All groups share one centre, and each spreads out both ways along 11 directions, with some noise.
(in the rows, 128 means zero)
Known rows, each followed by its group:
[153 147 132 134 115 134 161 147 144 159 109 125 130 156 122 145 135 128
 103 149 117] -> K233
[102 145 144 120 152 169 124 136 164 122 133 129 105 138 155 139 173 130
 125 114 129] -> K233
[112 133 160 129 107 131 144  99 132 103 112 121 167 136  97 113  87 131
 128 153 144] -> K901
[147 113 116 180 139 111 144  86 129  89 111 148 146 107  63 142  77 124
 154 155  94] -> K901
[ 85 138 104 131 118 113  80 160 103 175 135 111 103 135 150 143 164 139
 127 146 125] -> K958
[136 127 117 158 133 149 131 147 132  98 160 146 153 102 148 112 125 122
 176 124  99] -> K353
[132 108 146 106 164 107 131 110 137 123 104 126 143 127 131  92 118 111
  91 133 139] -> K353
[122  95 164 122 125 124 172  98 136  95 150 152 156 165 104 119 133 122
 158 132 138] -> K353
[107 173  94 173 137 165 143 181 167 176 113 118 142 118 121 121 147 117
 134 144 112] -> K982
[128 154  84 143 154 145 103 164 143 146 124 101  88 101 138 159 159 126
 123 163  76] -> K982
[127 113 109 129 137  88 118 144 114 112 188 132 138 136 137 118 148 138
 190 123  87] -> K353
[108 127 113 137 142 130 145 121 152 141 128 125 100 154 127 142 155 118
 140 150 141] -> K353
[121 128 162 100 129 163 145 138 151 139 132 145 157 138 173  89 149 104
 122  79 169] -> K233
[114 142 189 121  99 175 125 136 132 125 126 152 177 140 157 123 136 123
 128 115 129] -> K233
[ 87  94 130 155 147  98  83  88 110  96 123 158 122 130 191  98 109 120
 144 135 173] -> K982
[148 114  99 162 112  99 119 107  97 137 100 123 139 108  97 149  85 107
 132 211  92] -> K84
[ 79 134 160 194 120 175  84 118 129  79 139 166 182  99 153 136 119 122
 192 164  79] -> K233
[104 163 130 144 112 163  94 182 114 136 132 116 129 110 152 134 135 161
 106 120 115] -> K84
[136 124 114 106 128 138 132 110 133 105 141 108 126  95  92 134 122 113
 158 128 109] -> K982
[120 137 100 130 115 115 109 145 119 169 123 114 129 115 147 113 126 112
 131 135 140] -> K958
[150 124 138 164  91 170 148 111 120  94 127 166 136 114 142 132  89 131
 145  93 169] -> K958
[153  95 181  92 165 140 144  94 155  98 107 162 173 118 176  70 116  79
 102  96 156] -> K958
[100 118 140 126 134 163 145 203 116 160 169 144 179 129  63 121 186 144
 139  95  73] -> K982
[ 91 140  99 131 143  66  99 121 129 127 139  93 156 118 143  74  98 128
 159 169 129] -> K958
[ 63 141 102 158 129 179 104 199 102 120 153 111  95 113 126 136 158 190
 109 117 145] -> K84
[134 150 105 114 125 121 119 101 145  99 153 115 120  94 132 111 105 124
 184  78 145] -> K233
[ 92 115 121 120 153  86  94 110 128 115 146 119 129 134 163 101 135 121
 156 151 131] -> K84
[ 88 112  97 133 100 131 105 132 116 163 167 135 150 121 203 103 155  71
 220 147 150] -> K233
[145 157 140 124 130 164 157 195 162 186 144 142 152 152 143 136 195 110
 132 102  82] -> K233
[ 67 140 132 113 148 177 105 130 155 116 132 102  97 121 143 144 173 125
 133 153 131] -> K901
[ 87 126 142 149 115 198 124 180 117 173 110 147 184 107 126 109 152  98
 112 144 121] -> K233
[106 135 137  88 151 116 129  91 156  95 131  95 137 118 118  93 111 121
 139 126 151] -> K84
[147 131  87 123 113  93 145 135 118 143 157 110 137 119  93 115 116 127
 172 116 116] -> K353
[109 134 154 105 141 138 125 116 153 144 106 117 126 144 128 139 150 112
 107 151 125] -> K958
[130 101 153 179 154 146 136 130 146 107 135 195 162 141 179 115 148 100
 160 130 101] -> K353
[147 148 116 144 150 120  77 125 148  83 157 138 144  83 213 103 117 107
 189 122  83] -> K982
[179 143  94  72 116  98  98 117 126 116 178  90 136  76 142 126 123  94
 207 123  59] -> K353
[145 153  42 163 139 121 113 123 152 173 105 103 101  77 120 147 121  78
 169 175  91] -> K982
[161 119 160 149 124 174 199 116 156 137  92 160 135 157  73 168 136 109
 101 146 117] -> K958
[118 186 143 149 114 148  99 138 143 148  96 122 175  88  96 116  92 127
 124 100 101] -> K353
[ 85 137 199 109 193 174  59 141 151 161  54 156 151  98 124 129 175 106
  31  90  86] -> K958
[112 141 121 107  98 153 127 157 118 192 119 110 142 123 105 136 153 108
 120 126 128] -> K353
[119 145 161  73 143 139 122 147 150 144 134 106 151 133 133 115 166 118
 109 120 100] -> K901
[127 181 149 137 119  93 114 119 147  77 162 123 145 142 146  99  86 186
 167  70 136] -> K958
[ 68 112  67 111 156 150 125 191 125 143 176  79 112 107 149  98 183 121
 148 171 134] -> K958
[124 102 107 141 183  37  77 120 120 159 120 145 159 121 152  88 133  91
 142 149  79] -> K84
[105 121 165 122 141 101 103 133 130 157 118 140 170 159 172 109 152 105
 116 170 102] -> K84
[ 93 123 148 122 126 174 131 159 119 116 137 131 135 129 141 109 143 149
  99 107 165] -> K982
[123  90  70 177 151 133 153 176 105 146 126 141 100 124 116 123 140 137
 100 151 147] -> K901
[101 171 107 146 159  98 119 117 180 171  94  97 114 147 110 139 141 112
 129 182 103] -> K982
[139 120 104 140 150 128  85  97 130  83 134 134 108  80 183 122 109 108
 159 128 122] -> K982
[104 124 130 140 165 125 138  82 152  61 117 112  96 127  82 142 107 159
 120 152 139] -> K233
[ 88 146  95 124 109 142  96  96 141 154 116  88 113 104 133 151 136  81
 178 201 119] -> K901
[129 153 180  77 121 139 149 153 133 141 131 109 160 143  68 119 137 164
  83  75 117] -> K982
[106 122 116 158 127 111 127 150 116 148 136 135 167 132 134  99 124 124
 146 154 123] -> K84
[113 103 120 115 154 102 116 113 130 152 117 130 128 132 134 117 145  95
 127 152 129] -> K84
[123 193 140 175 139 127 134 212 157 130 151 124 199 139 136  84 123 174
 130 118  68] -> K901
[165 142 157  91 146 131 125 108 149  90 125 120 135 105 113 120 112 133
 113  82 103] -> K901
[103  55 106 111 148 114 188 143  97  73 187 101 129 153  95 102 143 148
 136 202 144] -> K901
[130 125 111 120 186  82 104 104 155 116 127 123 113 117 132 109 132 119
 139 116 107] -> K233
[131 130  78 145 144 106 139 137 155 192 124 135 152 119 148  85 136  64
 173 129 132] -> K84
[123 115 138 113 135 122 117 116 123 163 111 140 141 124  91 135 143 103
 123 108 110] -> K901
[149 181 120 132  90 171 176 132 166 105 147 101  76 153 116 180 132 166
 148 114 144] -> K233
[129 152 159 110  87 150 119 147 124 141 155 128 147 146 143 159 158 131
 161 127  88] -> K84
[128 183 135  86 157 183 139 160 201 122 159  86 150 106 104 142 184 107
 174 128  38] -> K982
[151 161  68 174 113 164 108 164 130 145 124 119 147  52 149 112  94  97
 157 135 102] -> K353
[138 121 201  87 177 105 134 104 161  97 110 148 200 129 137  48 101 114
  89  80 133] -> K958
[124 126 137 140 137 147 134 140 138  99 155 145 122 136 155 131 145 141
 146 113 124] -> K958
[141 105 146 120  85 135 163 142 111 225  84 152 187 152 146 102 129  57
  98 152 166] -> K84
[115 123 140  94 143 189 115 142 134 108 124 115  97 101 167 130 152 126
  86 117 151] -> K982
[107 152 100 185 131 155 143 170 145 165  98 124 146 123 141 114 121 115
 103 180 134] -> K901
[106 157 127 113 107 181 122 110 149  76 153  85 133  90 113 148 122 125
 183 167 103] -> K353
[115  60 109 147 156  85 120 101  97 138 135 162 124 133  85 136 148 109
 150 141 111] -> K901
[163 174 163 117 115 150 146 149 165 148 126 134 192 124 111 115 127 111
 143  98  74] -> K84
[153 122 146 121 114 150 123  77 143 109 121 145 149  99 118 153 119  81
 176 137  94] -> K958
[120  80 141 135 177  90 133 140 120 130 151 165 170 145 103  99 158 117
 142 114  85] -> K901
[ 88 107 134 150 163 121 122 149  95 120  73 113 169  99  70  72  73 154
  24 162 155] -> K233
[125 112  70 169 138 135 132 177 112 151 137 134 124 107 158 102 132 118
 133 139 141] -> K353

New rows, each followed by its group:
[136 118 165  90 129 108 150  92 146  70 175 127 142 161 144 115 132 134
 176 124 125] -> K958
[ 66  85 100  90 136 138  58 141  81 157 134 105 149  63 169  79 145  72
 139 153 148] -> K958
[155 157 151 150 150 119 112 140 158 126 114 156 158 131 203  97 118 118
 121 106 111] -> K233
[ 57  92 139 159 157  92 107 148  99 133 125 139 130 177 141 115 155 159
  93 186 141] -> K958
[115 107  68  88 127 130 153 159 117 119 197  73 123 108 135  97 152 111
 187 168 133] -> K901
[ 76 102 114 141 134  31  75 143  74 158 156 129 159 157 128  99 136 152
 151 155 105] -> K353
[ 79 109 154 125 125 162 130 145 108 133 119 134 132 138 120 119 144 148
  83 123 171] -> K958
[ 61 132 115 119 163 140 125 169 143 162 130  88  94 164 123 149 204 140
  98 195 115] -> K958
[118 129 140 124 159  89  85 121 131 127 126 127 148 126 146 116 133 118
 130 145  83] -> K84
[138 161 153 125  98 198 134 161 141 190  84 140 175  97 111 121 127  93
  94  84 129] -> K353
[112 118 133 171 152  99 144 141 142 181 102 149 212 149 107  95 134  78
 137 202  77] -> K901
[ 80 175 127  85  84 138  76 117 110 105 109  39 108 104 198 112  79 147
  92 209 193] -> K84
[106 131 122 150 163 117 136 108 157  82 137 128 149 116 121  89 104 132
 157 130 131] -> K84
[109 151 134 123 137 128 100 134 136 116 134 118 153 103 136  95 112 137
 137  98 130] -> K958
[105 145 119  99 171 127  87 134 150 118 139 104  98 106 134 126 159 139
 128  98 108] -> K84
[ 99 109 158  87 135 113 146 191 102 149 154 113 151 177 153  83 165 163
  69 130 152] -> K901
[145 149 200  72 124 169 113 126 155 114 151 145 167 119 141 140 166 105
 159  69  70] -> K353
[152  77 114 173 173  92 165 143 121  78 163 168 168 129 119  78 109 139
 152 124 101] -> K353
[ 77  98  93 170 133 134 120 135 112 146 137 148 128 120 126 117 144 114
 164 136 154] -> K901
[145 125 110 141 156 122 146 129 149 123 129 126 186  88  76  97 108  92
 158 142  70] -> K958
[122 149 100  85 122 128 139 130 144 141 157  80  92 131  98 149 156 133
 159 123 123] -> K353
[102 178 190 150 120 183 142 170 141 141  84 135 143 153  56 154 130 195
  38  90 122] -> K901
[144 120 174 130 106  94 126 131 104 146 137 153 227 134  84 118 119 112
 157 145  45] -> K233
[118 154 111 108  99 152 110 122 135 163 116 110 136  94 143 113 119  88
 152 105 160] -> K901
[128  81  90 155 165  70 140  87 129 134 109 139 149 119  99  94 101  81
 152 177 125] -> K84
[141 179 101 147 148 150 142 158 180 141 134 108 117 118  93 157 156 129
 153 131  58] -> K958
[ 97 147 119 112 178  95  95 163 149 167 122 101 151 125 130  96 162 118
 109 152  78] -> K84
[ 90 105 154 146 183 114  98 154 120 110 141 156 161 131 115 110 157 149
 118 127  74] -> K958
[ 73 132 152  82 119 145  79 123 103 157  99 104 164  87 106  91 116 110
  97 110 158] -> K958
[111 188 151 159 111 212 144 179 157 136  76 107 161 107 154 104  97 138
  54 157 159] -> K84
[110 127 154 118 143 127 102 169 112 122 169 144 137 137 122 137 174 169
 134  76  81] -> K958
[109 133 113 145 186 117 103 127 165 112 124 127 134 112 185  92 135 104
 138 156 111] -> K958
[ 74 115 167 123 177 148 103 138 140 118 118 133 153 124  93 130 168 132
 100 145  80] -> K958
[136 128 128  90 134 132 133  70 151  95 119 102 111 103 106 126 102 105
 144 120 150] -> K84
[136 134 176  73  92 111 155  97 128 138 125 117 145 169 111 123 119 131
 117 105 165] -> K958
[111  87 101 128 188 114  97 203  87 124 151 120 151  92 148  75 149 141
  81 151  88] -> K353
[117 137 133 189 115 163 113 132 121 123 109 160 128 115  99 169 120 142
 134 127 100] -> K958
[109 119 126 120 166 125 155 144 159 143 125 114 112 167 153 119 170 115
 104 177 134] -> K958
[126  89 107 144 165 132 145 142 129 105 149 139 175  95 118  83 129  96
 156 151  94] -> K958
[ 85 136 158 132 175 213 155 147 176  97  93 134 104 132 160  98 147 143
  50  99 204] -> K233
[130 186  88 206 113 137 114 168 138 129 127 135 143  97 153 107  85 153
 154 103 127] -> K901
[ 87 124 118 111 134 144 120  94 150 128 119  89 129 120 144 130 140  78
 156 224 128] -> K901
[ 70 128 121 170 146 122 115 123 147 183  79 140 136 156 196  92 132  89
 104 183 190] -> K982
[136 117 183  51 128 142 143 109 127 109 132 115 142 129 104 113 131 135
  90  80 153] -> K901
[119 144 181 110 108 136 138 128 134 131 133 133 127 172  88 164 150 166
 109 100 114] -> K958
[122 111  77 145 113 125 128 127  99 157 115 117 106 100 102 131 109 113
 128 144 160] -> K982
[105 149 128 138 116 164 118 159 113 126 134 116 165  88  69 120 115 147
 128 111 102] -> K233
[141 111 123 109 147 117 123 150 125 161 134 149 155 116 178  70 138  95
 121  73 153] -> K901
[ 88 127 151 105 130  91 134 168 121 138 160 102 185 174 168  78 146 138
 125 188 120] -> K901
[101 106 133 157 136 121 123 114 116 103 122 133 136 134 127 126 113 134
 128 182 132] -> K84
[135 127 140 103 150 114 146 183 130 172 133 131 186 136 127  63 141 125
  94  83 125] -> K233
[ 85  99 102 168 135  98 112 139  92 106 161 136 111 145 134 125 134 163
 153 155 143] -> K901
[ 72 165 111 169 140 160  86 156 145 150 117 123 104 119 145 152 159 138
 132 145 113] -> K901
[ 96 151 155 109 125 125  86 103 133  98 136 115 150 110 130 111 110 142
 151 102 130] -> K958
[ 62  92 102 164 198 132 115 143 131 117 100 130 133 112 151  63 125 120
  81 168 173] -> K233
[128 168 105 157 153 204 132 143 182 119  98 117 111  80 130 132 128 111
 117 124 124] -> K901
[117 153 145 106  65 165  83  92 117 135 143 122 136  99 110 186 139 100
 207 127  85] -> K233
[ 75 115 110 148 111 194 153 181 123 138 158 126 158 122 158 101 160 108
 158 164 149] -> K982
[152 162 105  72  66 177 166 105 146 144 141  72 138  84  76 139 108  84
 185 122 143] -> K958
[109 119 140 153 146 157 157 165 142 158 125 154 181 131  76 112 155 116
 121 119  99] -> K982
[117 130 154 129 157 171 142 141 166 134 118 149 129 137 129 138 170 113
 112 111 117] -> K84
[ 78 131 162 105 154 105 112  71 170 140 113 137 153 147 140  90 140  87
 158 108 162] -> K982
[106 115 127 119 175 152  74 183 115 143 128 145 151  77 182  69 152 116
  90  67 130] -> K958
[ 75 141 109 220 163 150 113 115 175 142  91 156 166 114 156 112 125  71
 172 207 104] -> K901
[ 99 131 123 114 156 125  97 132 123 128 102 104 120  98 105 113 121 135
  81 129 136] -> K233
[ 74  83 192 136 175 155 121 151 112  84 143 168 175 135  78 115 163 166
  93 109  89] -> K958
[ 96 159  91 131 140 128  99 158 136 158 126  94 133  96 124 106 134 123
 136 138 113] -> K958
[131 140 116 151  94 139 126 139 110 120 150 136 130 118 124 136 110 149
 159  96 136] -> K958
[ 63 149  86 180 123  80  83 181  90 152 146 110 126 137 139  97 115 191
 126 140 148] -> K958
[139 162 107 117 116 114  78 138 121  92 167 100 120  97 209 117 113 141
 172 133 108] -> K982
[130 164 130 190 138 168 105 183 147 148 108 160 172 104 182 109 127 116
 120 129  87] -> K233
[116 124 116  83 156 115 116  96 158 137 134 107 102 127 132 131 161  89
 156 136 124] -> K84
[111 131 176 147 131  49 131  93 111  77 115 126 155 184  96 106  67 199
  94 154 145] -> K982
[120 112 105 133 130  95 143 151 103 151 131 119 151 126  89  92 111 139
 114 128 145] -> K353
[203 161 125 148 122 132 151 105 177 122 123 154 126 125 159 144 111 102
 168  99  99] -> K958
[135 104 131 124 141 138 149 127 121 105 121 128 119 125 110 121 119 140
  93 126 150] -> K901
[ 97 178 128 190 133 157  91 163 154 180  86 157 148 115 175 110 128 120
 112  92 139] -> K901
[127 148 153  86 117 106 108 135 126 157 125 101 150 137 133 122 136 125
 114 139 106] -> K901
[106 142 150  84 171  92  77 162 138 184 122 117 155 134 167  88 175 112
  93 107  97] -> K84
[ 75 102 109 172 180  83 120 116 126  77 130 125 113 146 155  84 104 161
 116 177 171] -> K353
